The rows are grouped in 4 different ways at once. Each group adds its own fixed numbers to the row, and there is some noise. The rows also spread widely along 15 directions, which tell nothing about the answers.
Known rows, each followed by its group in each grouping:
[-0.62  1.15 -3.19 -3.02  3.67 -0.52 -1.42 -1.12  1.10 -1.21  1.07  0.44
  0.39  0.46 -2.57 -0.36  1.38 -1.13  0.98 -1.09 -2.88 -1.61 -0.59 -1.58
  2.29  0.23]
zisit N W (0)
[ 0.22  0.12  2.29 -2.63 -0.27 -1.68  0.45  3.34  2.01  1.26  0.20  0.01
  3.43  2.52 -1.29  0.03 -0.31  2.02 -0.72 -0.82 -1.18  0.83  0.75  3.70
 -2.00 -1.36]
mekev N Z (3)
[ 2.30 -1.62  1.24  1.13 -1.23  2.36 -2.49 -1.36  1.33 -1.16 -3.39  4.56
  1.80  1.21  1.17  2.40  0.30  1.44 -0.29 -3.25 -1.13  2.20 -1.99 -2.41
 -0.29 -0.74]
deg E W (1)
[ 0.32  1.28  0.41  0.14 -2.11  0.68  2.46 -1.09 -1.91  2.65 -0.35 -2.04
 -1.20 -1.22 -0.09 -5.16 -0.78 -1.87  0.52  1.74  3.86 -6.07  0.79  4.58
 -1.47  1.15]
deg S Z (4)
[-0.64  0.62 -2.31  1.23  0.36 -0.37  0.16 -0.97 -3.14  2.60  0.08 -0.71
 -0.53 -1.51 -2.98 -2.54  0.11 -3.00  1.04 -0.73  0.28 -0.75 -1.33  0.20
 -1.34  1.49]
vame S B (2)
[ 1.51 -1.56 -0.72 -0.07 -0.43  0.33 -3.16 -1.00  3.82 -4.05 -1.17  2.32
 -1.18 -2.60 -0.90  0.80  2.22 -0.92 -0.09  0.48 -3.25  2.91 -3.19 -5.24
 -1.27  1.64]
mekev E B (1)
[ 2.26 -2.29  1.70 -3.71 -3.26  2.77  1.91  3.34 -3.64 -0.23  2.31 -1.95
  0.58  1.97  0.64  1.40  0.11  0.61 -0.61  0.48  0.86 -2.29  3.12  0.25
  1.83 -2.10]
zisit S Z (0)
[-0.79  0.65  1.04  0.85  0.13 -3.37 -2.47  2.47  2.05 -2.08  0.23  0.66
 -0.46  2.29 -1.90  0.03 -0.08  2.36  0.52  3.78 -1.90 -0.27  0.77  1.78
 -1.63 -1.56]
vame S W (4)
[ 0.86 -2.42 -0.09  0.95 -0.81  1.30 -1.72  0.83 -2.07 -2.14 -0.71  0.59
 -0.80  0.68 -0.14  0.10  1.43  0.73  0.12  0.90 -0.82  0.69 -1.11 -0.69
  0.28 -0.10]
deg N Z (2)
[-0.13 -1.47 -0.35  0.25  0.60  0.25 -0.18  0.52  0.75  2.13  0.34 -1.25
  1.76 -1.62 -1.15 -0.45  0.84 -1.94  3.38 -2.78  0.39  2.52 -2.17 -0.29
  0.43  1.79]
mekev E Z (3)
[-3.95 -0.53  0.02  2.26  0.93 -1.38 -0.59  0.21 -1.78  3.03  1.49 -2.63
  1.61  0.36 -1.52 -3.51  0.66 -0.52  1.83 -1.18  1.76  2.89  0.47  1.85
 -0.57  1.59]
mekev E Z (3)
[ 1.51 -0.55  0.42 -0.50 -1.00 -1.50  2.73  1.80  3.96  2.15  3.61 -3.06
 -3.84 -1.65 -0.14 -1.44  3.08 -3.72  1.67  0.17 -0.88  2.56  0.56 -2.23
  2.68  1.87]
mekev E W (0)
[ 0.51 -1.85  1.29  0.22 -0.72 -0.87  0.43 -1.15 -0.83  1.52  2.04 -1.81
  0.76  1.52 -0.92 -5.01  0.95 -0.80  2.41 -2.25  0.10 -1.73  0.12  2.84
  0.56  0.06]
vame S Z (3)
[-2.41  0.09  0.27  2.47 -1.21 -2.23 -2.10  3.02 -1.14 -0.69  1.78  0.80
 -1.80  0.54 -3.29  0.33 -0.64 -0.16  2.08  1.35 -0.07  4.09  1.49 -1.47
 -2.30 -1.64]
vame S B (4)
[-2.43  1.43 -3.75  0.12  0.41  1.57 -0.92 -2.34  0.76  2.25 -1.39 -1.40
  1.60 -1.26  1.70  0.45  2.07 -1.14 -2.50  2.17 -0.01 -2.27 -0.64  0.41
  0.04  1.53]
deg S W (3)
[-0.10  1.37  1.43  0.64 -0.42 -0.63 -1.14 -0.85  1.35 -2.35 -1.50  1.59
 -0.69 -1.68 -0.02 -1.69 -3.35 -1.06  2.00 -1.42  1.48  2.29 -1.96 -0.22
 -4.08 -0.01]
deg S B (3)
[ 0.69 -0.44  2.50  1.80 -2.61 -0.80  0.62  1.60  2.23  0.13 -0.12  1.23
 -3.41  1.83  2.36 -1.84 -0.44  0.43  3.38 -1.44  2.24  0.63  1.45  3.55
  0.91 -2.63]
mekev E Z (4)
[-2.65 -1.01 -1.46 -0.37 -0.67  1.45 -0.42 -2.30 -0.36  2.01  2.46 -1.87
  1.32  1.04  1.92 -2.05  2.55 -0.31 -2.82 -0.69 -1.38  0.20  1.81 -0.52
  1.28 -0.41]
deg S Z (2)
[ 1.28  0.16 -1.11  1.37 -0.17  0.85 -0.12 -2.31  0.04  1.09 -0.87  0.98
 -1.80 -1.51  0.60 -1.96  1.01 -2.82  1.91 -1.53  0.99 -2.25 -2.04 -0.70
  0.33  1.23]
mekev N B (3)
[ 1.03  0.47  1.98  0.34  1.19 -0.61  0.07 -0.13 -0.45  1.90  1.35 -0.27
  0.93 -0.92 -0.57 -0.65 -1.23 -1.12  2.42 -1.18  1.05 -2.14 -0.56 -1.27
 -0.61  0.89]
mekev N Z (1)
[ 0.90 -1.79  2.33  2.37 -0.50 -0.48 -0.41 -1.81  1.68  0.17  0.41  0.12
 -0.74  1.90  0.45 -3.63  3.73  0.26  1.32  2.45  2.48 -3.14  2.51  1.03
  2.51  0.94]
vame S B (2)
[ 1.77 -1.02 -2.86 -1.11  0.19  1.79 -0.84 -0.52 -2.10 -1.00 -0.33 -0.20
 -0.95 -2.17  0.31  3.09  0.61 -1.79 -0.30  0.50 -2.29 -0.70 -2.79 -4.59
  0.23  1.01]
zisit S Z (2)
[-1.64  0.72  0.36 -0.31 -1.30  1.63 -2.04 -0.86  3.99  0.22  0.57  2.57
  1.62  0.63  0.66  1.55  2.04  0.28 -1.42  1.76 -0.33 -2.86  2.00 -1.42
  0.40 -2.24]
vame E B (4)
[-0.84  0.74 -1.29 -0.60 -0.42  2.22 -1.15  0.13 -0.51  2.38 -1.37  2.82
  3.55 -0.18 -1.03  3.16  0.04 -0.53  1.32 -3.10  1.82  0.95  0.45 -1.60
 -0.89 -1.21]
vame S Z (3)
[-2.70 -2.68  2.24  2.64 -1.80 -0.93 -1.27  3.57 -1.62  0.80  3.82 -3.27
  0.47  0.20 -0.44  0.25 -1.21 -0.19  2.71  1.11 -0.12  2.71  0.15  0.06
 -1.44 -1.36]
zisit N Z (1)
[ 1.31 -2.12 -0.05 -1.56 -1.92  1.78 -1.11 -0.81 -1.67 -3.29  0.30  0.28
 -1.36  1.10  0.31 -2.45  1.95  1.13 -1.55  0.87 -1.48 -3.21  0.14  0.00
  1.09 -0.38]
mekev E Z (4)
[-1.75 -1.21 -0.93  2.57 -1.54  0.25 -1.50  0.27  0.42 -0.20 -0.38 -2.08
 -1.13 -0.44  2.82 -0.37  1.47 -0.25 -0.18  2.75 -0.21  1.49 -1.24  0.95
 -0.85 -0.04]
mekev S W (0)
[ 0.34  1.81  1.07  0.38 -1.35 -1.33 -0.26  0.20  0.25 -1.29  0.09  1.49
 -3.46  0.39 -0.36 -2.98 -0.80 -0.30  1.20  1.05  1.33 -2.70  1.70  1.69
 -0.72 -1.43]
mekev E B (1)
[ 0.82  0.68  0.12  0.95  3.13 -3.45 -1.27  1.19  3.84 -0.95 -0.61 -0.46
 -0.97 -0.65  0.24  1.25  0.14  0.25  2.12  2.32 -2.26 -0.01 -2.73 -0.12
 -0.51  1.32]
mekev N Z (4)
[-1.57  0.36 -0.71  1.94 -2.09  0.96 -0.52  0.94  1.06  1.98 -0.64  0.84
 -0.33 -1.87 -0.11  0.20 -0.92 -2.47  1.89  0.73  1.42 -0.21 -1.69  1.14
 -2.99 -1.43]
zisit N B (0)
[ 2.28 -2.23  1.31  1.42 -2.89  2.29  0.91  1.32 -3.92  0.44  1.70 -1.40
 -1.74 -1.45  0.52  0.38 -1.15 -2.36  1.24 -1.17  0.10  0.70 -1.91 -2.50
 -0.16  0.37]
deg N W (1)
[-5.60  2.26  0.54  0.18  1.49 -0.55 -1.51 -0.91  4.48 -1.13  1.60 -1.53
  0.91 -2.14  1.84 -0.71 -1.45 -1.11  1.31  2.07  2.93  1.21  1.31 -1.08
 -1.44  0.10]
zisit E B (3)
[-1.80 -1.98  0.55  1.80 -0.50  3.66 -2.64 -1.28  0.37  0.77  1.44  1.69
  1.92 -1.70 -0.95  0.63  1.17 -2.41  3.60 -1.06  2.54 -0.80  0.02 -3.28
  1.95 -0.66]
deg E B (2)
[ 4.01 -0.08 -1.90 -1.98 -3.13  0.48  0.77 -0.06 -0.42  0.66  1.22  1.73
 -3.93  0.82 -1.83 -0.44  2.46 -1.32 -2.20  1.31 -4.08 -6.23  0.34 -1.71
  0.24 -1.69]
zisit N Z (4)
[ 0.43 -1.98  2.28 -0.74  4.28 -1.08 -1.81  0.19  5.01 -3.67  1.54 -0.68
  1.50 -0.95 -0.48  0.00  1.13 -0.38  5.58 -0.02 -0.20  1.11 -1.94 -2.07
  2.49  1.78]
vame N Z (2)
[-1.27  0.76 -2.31  1.72 -0.05 -0.55 -0.56 -1.23 -0.93 -2.03 -1.41 -0.07
 -4.57  1.25  3.38 -2.95  0.55 -0.13  2.04 -0.24  1.74  0.64  0.68  2.73
  1.20 -1.01]
mekev S Z (0)

New rows, each followed by its group in each grouping:
[-3.07  0.13  1.49  1.00 -3.16  2.02 -0.58  0.40 -0.01  3.32  1.22 -0.39
  3.11 -1.65 -0.58 -1.23 -1.98 -1.75  0.46 -0.95  1.53 -0.31 -0.09  1.94
 -3.52 -1.80]
deg E B (1)
[-0.14 -0.75  0.89  0.15  1.18 -0.07 -1.97 -0.22  1.10 -0.23  0.89  0.69
  1.40  0.44  0.59  0.93  0.58  0.28  1.99 -1.09 -0.85 -0.33 -0.14 -1.64
  0.93 -0.50]
mekev N Z (1)
[ 1.90  1.09 -0.24  1.49  1.89 -1.73  0.28 -2.17 -2.13  3.61  0.95 -1.37
  0.08 -1.43 -1.24 -2.01 -1.83 -2.14  2.04 -1.96 -1.69 -2.97 -2.52 -0.84
 -1.21  1.99]
deg S Z (1)
[ 3.23 -0.41  2.00 -2.03 -1.44  0.28  2.63 -0.64 -0.13  1.15  1.77 -1.18
 -0.67  1.43 -0.09 -2.23  2.20 -0.75 -1.23 -0.77  1.11 -1.36  2.67 -1.81
  1.90  1.80]
vame S W (3)
[-1.17 -1.88  0.54  0.93 -0.24  1.95  0.17 -1.52 -0.27  0.82  1.64 -2.75
  0.98 -1.45  1.54 -1.79  1.23 -1.69  1.16 -0.39  1.38 -0.58 -1.01 -1.05
  1.34  2.04]
vame E Z (4)
[-0.59 -0.74 -1.79 -1.55  0.93  0.94 -1.85 -1.72 -0.12 -1.11  2.63 -0.98
  0.68  0.68  0.87 -0.41 -0.06 -0.96  1.18 -2.95 -3.40 -0.32 -1.06 -0.98
  2.13 -1.56]
deg S W (3)
[-0.54 -0.21 -2.38  2.41  1.95 -1.50 -1.78 -1.39 -3.22 -0.35  0.23 -1.14
 -1.62 -0.64 -1.59 -2.03  0.51 -1.23 -0.11  0.25 -2.82  1.17 -2.43 -1.70
 -0.69  2.41]
deg N B (1)
[-1.27 -0.59 -0.38  1.82  2.26 -0.46 -0.58 -0.16 -1.67  2.00 -0.89 -1.75
  1.95  1.29  0.87  0.04  1.44  1.35 -0.21  0.09  0.40  2.00  0.47  0.39
  1.76  2.50]
deg E Z (1)
[ 1.97 -1.08  2.04  0.64 -0.48 -0.08 -0.77 -1.38  4.65  1.11  1.36  0.50
  1.40 -2.46 -0.09  0.52  0.53 -2.82  1.69  0.08 -1.73 -1.35 -2.58 -3.26
 -1.47  0.53]
vame S B (2)
[-0.86 -1.09 -0.66  0.22 -0.74  0.54  0.18  2.29  1.28 -0.67 -2.39  0.00
 -0.21  0.78  1.11  0.26  1.43  0.59  0.85 -1.05  1.28  5.50  0.18  2.57
  0.42  0.43]
deg N Z (1)
[ 2.17  0.67 -0.37 -3.70  0.05 -1.79  1.91  2.21  5.72  1.27 -1.35 -0.59
  1.88  0.50 -0.89  0.53  2.75 -0.19 -2.18  0.92 -3.17  1.82 -0.16  2.78
 -0.66  1.04]
vame S B (0)
[ 1.47 -0.92 -0.39 -1.41  0.27  0.14  0.40 -0.79  0.20 -0.97  0.87 -1.71
 -0.31 -0.09  3.17  0.11 -0.15 -0.55 -0.57 -2.17 -2.65  1.84 -1.71 -1.37
  0.32  0.16]
mekev S Z (0)
[-2.72 -0.07 -1.45  0.39  1.34 -1.73  0.32  0.36 -3.00  2.67  2.36 -3.96
  1.32  1.95  0.79 -1.77  0.30  0.23 -1.05 -0.75 -1.98  2.54  0.69  1.73
  0.27  0.02]
vame S Z (0)
[ 0.30  1.15 -0.25 -1.76  2.35 -0.04  2.10 -0.47 -0.17  3.18  0.98 -2.25
  1.38  0.56  0.46 -0.51  1.27 -0.95 -0.01  0.46  1.47 -3.70  1.64  0.23
  2.36  1.70]
zisit N Z (0)
[-0.10  0.06  0.91  0.61  2.45 -2.24  0.27  0.65 -4.77  1.17  1.85 -2.04
  0.06  2.48  0.79 -0.68 -1.26  1.47 -1.10 -0.95 -1.53  0.73  0.46 -0.58
  0.24  0.31]
mekev N Z (2)
[ 0.03  2.07  1.24 -0.48  0.49 -1.84 -0.04  0.36  1.97 -0.96 -0.43 -0.36
 -0.69 -0.31 -0.76 -1.44 -0.15  0.52 -1.04  4.45  1.03 -2.59  1.16  0.60
 -1.53  1.01]
deg S W (2)
[ 1.45 -0.79 -1.67 -0.13 -0.02  0.76 -0.39  1.16 -1.64 -0.94 -1.33 -0.59
 -0.66 -1.18 -0.43  1.44  0.26 -0.79  1.56  0.92 -0.60 -0.95 -2.29 -0.36
 -0.09  0.95]
vame S Z (4)
[-1.15 -1.74  0.52  0.28 -1.61  0.47 -0.43  2.80 -1.23  2.91  1.43 -1.03
  2.35  1.95  0.35  3.27  1.19  1.19 -1.29  1.36 -0.37  1.30  2.26 -0.32
  0.41 -1.70]
zisit S Z (2)
[ 3.13 -2.96  2.77 -1.08 -0.41  0.59  1.45  1.97 -4.49  0.83  1.59 -2.94
  1.49  0.70  0.08 -0.60 -1.01  0.05  0.24 -1.61 -1.10 -0.25 -1.93  0.02
 -0.17  0.86]
mekev N Z (0)
[ 2.20 -1.29  1.07  0.93 -2.24  1.36  1.34  0.21  2.99  2.90 -0.95  0.29
  0.18 -0.22  1.82  0.63  2.11 -1.69  0.00  0.62  0.19 -2.28 -0.95  1.18
  0.65  0.16]
vame N B (4)
[ 2.49 -2.43 -0.69  2.93 -0.11 -0.20  0.33 -0.69 -1.62 -0.90 -0.94 -0.09
 -4.69  1.84  3.53 -0.70  1.96 -0.72  1.28  0.16 -0.61 -0.29 -0.78  0.24
  3.89  0.24]
zisit N B (2)
[ 0.68 -0.50  0.21 -2.76  0.71 -0.70  0.44  0.69 -0.13 -0.57  3.47 -1.45
  0.12 -2.29 -3.45 -1.01  0.78 -2.56  0.58 -2.18 -1.35  3.48 -0.55 -5.67
 -1.18  2.58]
mekev N Z (3)
[ 1.05  0.89  0.92 -0.12  1.65 -1.05  0.31  0.53  1.66 -0.33  0.66  0.75
 -0.83 -0.43 -1.39  0.00 -0.04 -1.42  2.49 -0.51  0.56  0.21 -0.22 -1.78
  0.67  0.54]
vame N W (2)
[ 0.73 -0.88  3.46 -1.44  1.00  1.47 -0.31 -0.62  0.22 -1.42 -0.92 -0.42
  4.27  2.08  2.83 -0.38 -1.47  1.99  1.44 -1.38  2.97 -1.75  0.48  2.33
  1.02 -0.19]
vame S W (3)
[-0.43 -0.03  0.92 -1.95 -0.12  0.87  0.12 -0.11  1.71 -0.76 -0.72  0.88
  1.82  1.38  2.32  0.36 -1.10  0.63 -1.51 -1.91 -0.22  0.81  0.20  1.05
 -0.71 -1.27]
zisit N B (4)
[ 1.92 -1.97 -0.35 -0.13  0.31  0.24  1.34 -1.10 -3.39  2.19  1.53 -3.61
  0.04  0.41  1.48 -2.06  0.28 -0.99 -1.10  0.58 -2.70 -4.78 -2.36  1.40
  0.90  1.04]
zisit N Z (2)
[-0.94 -2.01 -1.33 -2.19 -0.25  1.58  0.91 -1.21 -4.71  1.00  2.22 -4.11
  1.84  1.21  1.14 -3.66 -0.67 -1.10 -1.29 -2.78 -1.97 -0.55 -1.00  2.87
  0.64 -0.29]
zisit S B (0)
[-1.85  0.60 -0.50 -1.78  1.70  0.14 -1.38  1.17  3.79 -1.73  2.14 -0.61
  1.10 -0.15  2.58  2.26 -0.04  0.03  2.01 -0.25 -1.77  0.46  0.17 -0.13
  1.51 -2.15]
vame N Z (1)
[-2.16 -0.25  0.67 -1.26  1.65 -0.42  0.30 -0.98 -0.98  0.40  2.27 -3.99
  1.58  2.14  3.31 -1.82  1.94  1.70 -3.31  2.21  0.26 -1.55  2.49  0.61
  1.72  1.24]
mekev N Z (3)
[ 1.16 -1.23 -0.61  1.54  1.15 -0.36 -1.93 -1.23 -0.62 -0.26 -3.14  1.39
  0.89  1.30 -1.50 -2.70  1.42  0.70  1.12 -0.09 -1.18 -2.07 -2.31  3.77
  0.02  1.12]
deg N B (1)
[-1.67  1.19 -0.57  1.13  3.80 -1.29 -2.45 -2.83 -1.07 -1.05  1.91 -1.06
  0.07  0.55  0.75 -1.70 -0.75  0.26  1.38  0.22 -0.87 -1.86  0.12 -2.37
  0.97  0.54]
deg S Z (0)
[ 0.93  0.08 -0.06 -0.97 -0.67  2.01 -0.23  0.10  0.56  2.26 -2.14  1.61
  3.45  0.23 -0.60  1.52  1.04  0.15 -1.73 -0.36  0.17 -0.87 -0.84  0.04
 -1.67  0.27]
deg N Z (0)
[ 0.21 -1.37 -2.13  0.39  0.01  0.01 -0.99 -0.86 -1.09  2.28  0.22 -1.97
  1.12  0.47 -0.38 -0.76  2.38 -0.35 -1.00  2.27 -2.60 -3.74 -1.34  1.14
  0.17  0.52]
zisit S Z (0)
[ 1.59 -2.33  0.06 -2.34 -2.39  1.06  2.31  3.04 -2.39 -1.66  2.08 -2.50
 -2.46  2.35  2.01  0.30  2.07  0.54 -1.55  0.28 -1.18  1.63  2.20  0.28
  2.93 -0.73]
vame N Z (4)
[-5.67  3.86 -3.44  1.21 -2.33  1.95 -0.57  0.01  0.59  2.63  0.02  0.26
 -1.67 -2.26  2.80  0.39 -1.18 -2.64  1.74  0.88  4.38 -1.13  1.78  2.28
 -2.01 -3.44]
mekev S Z (0)
[-1.19 -2.27  0.30 -0.32 -2.66  2.75  0.01  0.66 -1.33 -1.34  2.86 -0.63
 -1.00 -1.15  0.24 -1.25  0.40 -2.84  1.73 -2.24  1.06  3.12  0.11 -1.67
  0.37 -1.26]
vame N B (2)
[ 1.44  1.27  0.38 -0.75 -1.73  1.68  1.99 -0.59 -1.79  0.08 -2.18  1.09
 -0.84 -0.55  1.24 -0.49 -0.72 -0.99 -2.90 -0.27  2.28 -0.20 -0.08 -0.85
 -2.39  1.26]
vame N B (4)
[ 2.77 -0.35 -0.39 -0.17  2.07 -3.81  0.83 -0.58 -1.01 -0.93  1.53 -4.01
 -2.34 -1.77  0.31 -1.97 -0.78 -1.48 -1.61 -0.05 -6.07  2.55 -5.32 -3.17
 -2.80  4.01]
mekev N Z (3)
[ 0.71 -0.02  0.49 -0.84 -1.22 -0.71  0.35  0.57  0.43  2.99 -0.07 -0.10
  2.25 -0.07 -1.67 -0.38  0.89 -0.06 -2.09 -0.56 -1.45  1.56 -0.32 -0.47
 -3.25  0.64]
mekev S Z (0)
[-3.19  2.68 -2.24  2.46  0.13 -1.60 -1.18  0.28  2.28  4.99 -1.07  1.12
  0.92  0.16  0.84  1.69  0.26 -0.49  0.10 -0.77 -0.14  2.91  0.20  0.79
 -2.44 -1.47]
mekev S Z (0)
[-0.10  0.49 -2.31 -2.00  0.68  0.49 -0.91  0.38 -0.92 -4.17 -2.78 -1.51
 -0.71 -2.11 -0.13 -0.10 -0.02  0.42 -2.02  4.19 -0.68 -0.38 -2.16  0.12
 -2.17  2.60]
deg S Z (4)
[ 0.61 -2.27  1.10 -5.05 -1.20  3.23 -0.65  0.44  3.98 -2.68  1.84 -1.21
  3.49 -2.10 -0.52  0.22  1.04 -1.07  0.15  1.34 -1.81 -3.47 -1.70 -0.86
 -0.28 -0.39]
zisit E Z (0)
[-0.11  0.90 -4.11 -4.38  0.42  1.74 -0.22 -0.16 -0.17 -1.49  0.12  0.37
 -0.73 -0.66 -1.06  0.58  1.67 -1.66 -0.49 -0.78 -0.89 -0.63  1.50 -1.30
  2.37 -0.12]
zisit S B (1)
